The same things were measured in two ways. Each way mixes the same 13 hidden numbers, adds some noise and spreads widely along 7 directions of its own, which tell nothing about the thing.
(in the rows, 128 means zero)
Some things both ways: the first way, then the second way.
[143 174 144 113 156 155 130 104 130 159 154 125 137 109 107 185  48 138
 124  58 188 156 123 223 141]
[149 111 143  77 132 158 124 167 109  99 127 125 116 133 138 147 115  45
  89 169 135]

[151 118 121 141  72 111 127 124 119 110 129 123 146 133 145 109 172 134
 181 111 111 113 153  72 147]
[158 158 103 132 147 136 120 125 103 157 113 126 156 127 133 146 168 150
 157  73 125]

[144 134 106 136 100 128 127 165 124 140 120 155 134 111 141  95 137 127
 121 106 137 142 136  89 163]
[131 128 106 111 125 161 101 152 123 174  76 130 149 135 132 179 119 118
  96 163 162]

[134 178 111 150 136 167 126 164 124 165 165 144 139 153 102 140  78 119
 141  30 188 115  81 159 130]
[118 115 124 166 110 112 134 129 135 190 148 169 103 117 120  91  72 138
 143 167 188]

[159 156 148  78 119 141 155 157 182 138 174 151 145 101 114  64 143 143
 134 126 113 150 131  70 135]
[ 99 128 120 149  76  81 135  99 207 162  84 136 125  84 135  78 100 185
 160 122 140]

[193 127 146 136 103 158 140 101 151 168 133 128 135 150 115  84 153 138
 156  82 145 136 178  91 132]
[ 66 134 119 122 120 158  82 153 128 183  85 156 124 128 138 169 101 128
  94 232 148]

[120 175 104 132 141 146 135 195 116  77 218 124 145 171 129 130 117 130
 149 146  80  53 126  86 111]
[155 128 127 112 168 152 155  93  83  52 138 128 133  99 120  83 185 135
 150  45  97]

[125 130 165 130 120 149 136 149 113 128 157 158  87 126 151 131  74 109
 149  76 176 134 132 150 151]
[ 42 166 142 164 101  80 140 107 201 125 162 139 125 126 122 114 113 122
 137 153 113]

[189 152 170 119 110 146 127 127 163 132 137 146 134 143 130  87 130 129
 154 118 123 118 174  79 139]
[123 142 163 121 116  67 145  78 121 139 147  97 163 111 129  81 132 123
 133 115 122]

[149 142 124 144  99 111  81 137 125  68  84 144 145  90 169 122 112 131
 128 127 124 136 142  99 150]
[ 99  92  99 145 165 118 123 139 126 133 133 149  67 106  83  91 113 187
 118  81 130]

[156 125 137 136 109 153 146 136 125  69 131 152  95  92 146  98  79 127
 118 131 148 116 150 119 145]
[107 124  66 164 132 138 105 171 107 113 111 148 119 116 139 172 148 198
 132  96 128]

[170 152 138 168 144 177 130 134 111 137 152 197 152 156 128  92 100  58
 146 106 120 114 188 120 146]
[ 72 142 133 126  96 140 107 131 177 111  73 112 183  99 133 151 139 159
 130 140 127]

[150 188 164 137  83 118 126  76 121  84 155 101 136 162 152 178 178 145
 183 133  85  88 128 140 129]
[124 182 153 154  96 110 112 163 135 155 162  81 123 160 164 192 117 100
  62 181 157]

[133 125 158  86 141  97 108  99 122 124 149  82 133  93 112 189  78 178
 159  89 150 163 150 167 145]
[128 131 157 127  98  52 126 124 142 157 117 114 122  93 109 108 105 158
 148 138 141]

[180 160 151 124 101  97 119  85 125 156 146 139 111 159  85 129 168 138
 166  81 122 153 113 103 116]
[165 165 193 112 111 152 152 116 162 170 128 119  81 137 125 121  94  96
 121 148 183]

[145 176 152 148 122 137 123 150 141 149 146 144 133 177 126 112 149 117
 116  75 132 112 114 108 118]
[133 132 148 126 118  93 114 153 110 113 167 107 143 166 157 151 120  71
  92 181  95]

[146 149 149 118 109 137 137 112 106 128 125  83  82 139 135 151  61 165
 152 114 148 112 172 134 138]
[135 151 138  67 154 149 166  84  96 123  95 167 117 109 131 101 160 118
 157  75 125]

[155 179 123 116 106 107 143 155 115 213 171 175 149 109 112  60 155 111
 132 117 111 163 146  79 171]
[142 110  75 126 123 140  91 185 151 134  81 158 120 138 142 202 135 126
  99 142 137]

[147 134 159 137 129  83 135 141 135  54 135 129 146 160 133 133 110 131
 111 101 135  86 107 117 111]
[156 116  92 130 167 118 122 143  83 137 109 138 108 118 111 140 144 113
 112  78 138]

[100 158 112 170 145 132 111 180  84  99 100 126 138 146 167 162  81 103
  85 139 109  97 175 116 150]
[167 115 133 164 110 148 151 124 154 109 115 136 110 120 154  78 113 144
 148  91 130]

[120 164 182 139 154 173 138 140 115 115 152 117 114 176 156 169  54 103
 133 112 119  90 199 151 139]
[133 115  97 148 143 158 109 156 115 103 121 141 117 132 139 133 153 137
 125 108 105]

[159  84 130 122 110  93 126 160 140  87  90 132  91 115 161 142 108 183
  75 119 174 134 146 115 167]
[ 99  88 116 147 170 138 136 109 122 139 134 201 112 125 119 121 105 133
 134 110 141]

[143 145 144 166 122 129 105 134  75 137 146 113 121  99 204 123  99 150
 141 121 154 128 179 154 151]
[181 146 136  41 164 139 110 118  82 145 143  95 144 127 141 194 152  76
  44 182 140]

[207 146 137  95  94 127 116  83 159 180 158 160 162 101  64  74 133 128
 202  68 144 170 139 101 153]
[121 103 101 158 134 122 110 199 105  76 182 123  81 155  93 132 125 107
 125 142 106]

[171 165 126 136 131 175 173 152 126 179 150 141 108 109 136 126  73 143
 147  77 197 169 146 106 123]
[119 110  79 116 157 190 112 174 103 114  56 168 154 167 124 212 136 152
 128 108 104]

[114 181 126 152 153 160 100 191  97 110 179 119 141 167 168 154  69 119
 168  90 143  92 120 118  91]
[165 111 120 153 166 131 134 105 101 171 163 110  74 117  78  91 104 179
 127 103 164]

[153 117 168  99 120 121 128 142 113 126 143 115  94  78 173 121  70 157
 150 128 165 175 187 104 141]
[135 142 115 140 128 143  89 177 129 146 125  91  86 164 117 199 117 130
  65 186 145]

[167 138 109  78 104 115 101 126 172  86 153 166 125  92  66  80 165 154
 146 120  96 141  73  73 132]
[112  95  82 134 126 177 101 204 117  56 105 100 107 164 100 179 133 141
 120 134  97]

[146 156 122 124  95  91  77 135 122 110 104  91 185 168 186 153 124 150
 158 131  98 100 184 115 150]
[116 118 132 131 116  83 112 135 145 180 130 129 116 110 116 110 103 171
 127 130 161]

[157 133 200 139 141 147 140 145 140 131 190 145 111 154 133 145  92 129
 150  73 166 105 163 158 165]
[148 112 111 184 152 138 102 139 117 165 192 149 102 143 115 126 121  97
  90 170 177]

[120  92 130  62 103 110 138 165 161  69 118 103 108  50 184 144  58 203
  97 137 171 150 136 162 185]
[160 133  90 109  74 118 123 140 169 176  71 114 180 122 159 164 121 140
 141 120 173]

Other things, the second way, with their names:
<382>: [ 75 122  99 197 133  77 106 122 118 125 134 150 185 115 154 159 144 185
 151  95  95]
<648>: [101 184 164  62 110  89 137 105 127 130  77 121 167 109 126 100 167 107
 135 126 109]
<645>: [ 94 171 185  65 124 165 135 110 111 135 121  98 151 130 140 149 116  42
  89 199 133]
<172>: [158 118  60  85 156 207 104 140 117 168  81 121 122 132 114 178 136 104
  91 148 155]
<450>: [183 140 123 162 111  70 130 130  66 192 166 121 153 106 161 158 116 170
 154 111 179]
<625>: [163 127 129 157 161 151 146 107  90 150 190 143 106 146 121  89 123  97
 118 122 162]
<689>: [188 164 159 160  91 121 132 160 122 160 149  78 120 152 134 167 109 102
 105 143 192]
<61>: [121 115 132 108 131 145 130 143 130  93 128 110 117 129 112 107 126 104
 120 127 105]
<531>: [132  99  69  99 173 202  82 105 123 171  64 157 133 109 131 138 162 117
 100 140 152]
<476>: [135 138 154 150 108  95 155 110  89 165 149 124 159 111 139  73 107  97
 155 114 151]
<280>: [172 142 158 145 117  55 168  95  95 169 169 114 120  92 135 114  99 185
 158  74 172]
<145>: [ 98 134 172 149 101 108 128 124 153 108 167 101 116 163 138  92 106 103
 104 176 126]
<186>: [157 142 197 115  88  41 157  88 126 182 135 101 182 106 144 134  86 117
 140 131 175]
<547>: [215 115 108 116 138 175 136 140 102 102 118 104 138 144 128 144 145  93
 139 100 111]
<365>: [115 109 116 112 144  90 111 131 139 106 144 121 151 145 117 134 148 136
 152 100  68]
<403>: [106 100  76 205 119 131 110 148 145 138 178 139 102 139 130 136 104 200
 159 129 124]
<34>: [ 93 111 112 128 153  76  96 101 107 196 131 112 130  86 112 127 112 191
 100 138 138]
<170>: [191 126 131 158  97 139 145 115 133 125 161 120 132 132 168 115 119 144
 161 130 145]
<301>: [113 174 153 123 117 105 151  95 189 109 119 126 172 145 128 128 162  81
 163  82  94]
<262>: [100 143 131 159 110  36 119 174  83 115 161  96 159 159 113 171 127 180
 154 113  79]
<519>: [107 166 193 111 106 132 138 122 177  86 109 131 160 142 151 117 149  96
 149 118 103]
<458>: [168 125  99 135 149 127 124 145  66  74 157 129 132 154 143 133 181 118
 136 101  86]
<631>: [107 103  62 171 134  98  78 195 123 147 127 153  96 136 133 184 132 188
  99 128 130]
<394>: [156 118 145 105 154 118 135  92 104 122 133 135 130  98 110  44 155 136
 165  85 116]
<510>: [103 152 129 102 137 173 151 118 106 112 110 114 116 156  95 127 124  64
  95 168 116]
<290>: [119 124 110 123  82  95 124 150 111 119 125  65 206 150 127 161 118 132
 159 131 106]
<670>: [107 135 145 100 119 159 147 108 151 117 109 140 166 145 142 106 128  92
 132 132 120]
<614>: [126 138  92  87 152 153 106 126 136 182  75 144 143 115 148 176 149 145
 117  94 133]
<437>: [174 129 152  37 142 167 138 118 163 105 121  75 136 134 106 145 137 105
 115  96 139]
<397>: [114 107 113 134 138 157 130 134 177  70 154 139 104 146 112  97 139 151
 156 100  86]
<404>: [125 115 109 158 115 126 132 128 150 161 118 128 105 170 125 129  88 116
 102 159 135]
<26>: [ 51 108 116 111 160 137 108 133  96 110 118 131 123 126  79 121 129 168
 128 140  96]
<63>: [ 84 136 148 122  98 175 163  97 203  85  79 148 118  87 116  73 114 140
 181 110 132]
<623>: [ 53 149 137 114 111  65 141  73 163 165 120 122 153  79 116 120 105 188
 137 131 136]
<338>: [ 58 154 131 110 151 125 113 147 110  79 140 139 128 134 123 163 157  99
  92 156  90]
<269>: [148 122 140 121 149 114 155 101 111 137 143 128  64  91 112  79  89 121
 116 133 114]
<166>: [ 91 121  82 143 157 118 107 135 103 141 114 146 152 138 132 184 130 158
 125 126  85]
<572>: [ 94 133 116 161 121 135 111 146 171 136 138 144 117 165 115 139 120 186
 162 129 119]
<159>: [110 144 142  62 171 177 139  83 124 126  83 118 117 114 107 147 147 122
  96 106 122]
<266>: [ 95 138 145 150 109 106 106 118 125 191 133 110 140 105 141 136  93 157
 117 183 159]
<664>: [140 152 154 126 116 132 112 160  94 139 125 104 116 145 148 154 122 117
  90 176 142]
<478>: [ 60 112  86 203 108 117  86 181 153 129 103 156 178 160 147 183 124 167
 121 139 121]
<111>: [137 166 162  90 101 122 118 103 153 178  70  98 159 121 149 153 136 152
 108 145 156]
<53>: [100 123 102  82 161 102 114 114  59 132 101 125 176  84 126 169 155 116
 116 113 108]
<372>: [176 126 119  98 141 147 131 112 160 166  98 165  94 110 151 119 142 162
 170  57 156]
<543>: [ 51 103 117 165  95 100 125 167 187 116 148 191  84 135 123  96  76 173
 127 179 132]
<629>: [138 141 158 195 119 130 118 153  83 124 166 109 103 149 155 109 122 126
  90 152 143]
<102>: [185 125 157 168 111 125 163 131 137 105 176 155  99 142 151  57 111  91
 150 114 137]
<636>: [135 123 118  84 170 163 125 109  90 141  81 118 154 134 105 134 155  79
 105  97 129]
<586>: [ 83 105  86 147 164  94 134  85 142 149 111 181 120  79  96 106 132 205
 159  62 121]
<562>: [167 149 134 171  81  57 137 134 152 142 169 105 124 143 152  99 122 165
 151 118 120]
<302>: [ 60 139 152 186 108  76 155 105 168  92 179 122 112 114 106 102  99 149
 147 128 105]
<472>: [107 157 160 169 116  71 134 127 112 114 194 112 149 164 141 131 130 142
 144 133 100]
<413>: [112 111 104 108 131 132 128 119 136  78 120 134 145 146 126  91 152 166
 159 110  67]
<435>: [ 95 113 102 135 157  44 104 103 108 136 149 116 186 122 129 144 159 149
 117  88  84]
<687>: [154 105  95 151 111 189 107 165 171 118  83 122 141 152 122 140 130 128
 156 107 138]
<535>: [ 76  99  73 152 135  70  94 156  77 138 145 164 168 113 130 167 137 167
 131 143 116]
<32>: [141 163 169 134 116  60 135  96  86 182 156  91 170 133 144 136 119 128
 100 148 156]
<668>: [119 123 128 153 126  89 146 135  99 134 157 124 126 118 116 132 102 122
 112 115 161]

Some of these things the first way, each followed by its name:
[150 151 179 119 120 149 128 138 136 152  96 114  93  93 166 127  69 155
 132 116 174 157 178 106 158]
<404>
[178  73 156 147  91 106 133 108 137  60  72  85 135 156 207 125 153 180
 142 142 130  95 202  89 128]
<166>
[178 138 175 136 111 142 129 105 129 126 111 138  98 183 136 120  87 117
 173  71 140 130 172  94 109]
<262>
[110 146 119 126  83  94  96 167  94 120 103 136 113  84 179 109 108 131
 110 149 108 142 168  97 193]
<631>
[162  92 113  87  91 114 135 160 162  49 133 121 125 107 190  93 153 191
 134 159 121 121 130  78 124]
<623>
[118  97 125 132  84 101  99 147 100 106  95 116 100  84 147 118  85 139
 135  96 147 143 170  97 176]
<648>
[175 134 153 124 115 168 174 125 150 138 159 146 121  89 132 121 120 135
 145 114 168 146 165 114 159]
<382>
[154 112 170  90 143 140 134 138 171 113 145 150 121 122 109 143  75 130
 128  84 160 146 148 143 155]
<687>
[201 121 146 139 111  78 124 102 134 123  93 164 124 173 115 111 169 139
 109 113 119 131 148 100 138]
<186>
[122 162 123 106 112 143 111 177 133 161 178 106 163 113 145 109 131 144
 149 143 114 105 167 103 175]
<531>
[162 190 192 129 111 159 114 105 160 135 158 146 134  86 138 125 125 134
 161  90 163 140 118 149 160]
<435>
[128 157 113 115 114 165 136 147 103 166 154  95 120 109 142 144  86 155
 206 114 139 137 163  97 145]
<510>
[145 138 132 142 106 142 134 189 135 107 153 123 126 180 165 127 122 146
 141 110 138  75 150  86 133]
<625>
[210 162 157 135 108 138 149  99 125 158 178 118 174 193 142 102 136 124
 206 114 120  90 208  91 116]
<338>
[ 96 128 118 123 105 122 104 173  88 123 140  97  84  91 145 138  76 157
 132 137 129 115 175 108 183]
<458>
[121 193 121 134 127 168 146 186 110 142 165 104 137 173 153 162 111 115
 147 149  88  95 202  62 132]
<629>
[144 152 145 193 146 131 106  75  99  83 108 106 166 125 131 151 138 137
 144  82 135 110 110 151  92]
<269>
[139 168 144 115 107 132  79 135 153 110 138 127 104  96 104 149 122 155
 133  97 150 128  97 124 153]
<145>
[137 112 132 161  97 119 110 153 120  79  83 144 120 114 170 163 109 131
 105 124 143 112 176 123 200]
<478>
[129 134 170 124 163 166 154 133 137 128 172 154  91 108 102 134  80 126
 130  72 157 150 125 152 132]
<547>
[146 174 135 104 133 153 116 114 142 135 154  97 178 132 139 169  97 146
 181 107 121 128 161 147 133]
<61>
[147  96 154 112 106 113 122 151 143  91  83 130 106 118 167 131  80 143
 117 130 146 131 185  97 167]
<636>
[128 117 181  67 122 122 180 187 142 170 185 142  87 150 154 129  76 126
 153  94 161 165 169 101 152]
<301>
[140 171 147 104  96 161 149 132 121 175 121 107 136 125 204 127  90 126
 156 132 137 155 207 126 153]
<614>
[130 128 124 112 117 168 136 147 128 145 145 124 106  67 145 142  50 159
 139  88 186 150 156 171 189]
<535>
[156 132 145  95 115 171 156 157 180 115 179 162 112  72 130  58 119 152
 135  84 176 153  81 113 128]
<172>
[189 132 154  49  91 121 122 115 192 173 157 102 156  85 140 107 146 192
 191 107 153 192 164  94 153]
<365>
[172 150 150 153 114 117 131 101 142 123 132 128 142 138  93 149 148 148
 134  78 137 114 136 124 150]
<102>
[173 148 112 103  99 168 141 112 159 153 156 114 160  98 124 123 162 160
 180 109 141 159 142 106 135]
<266>
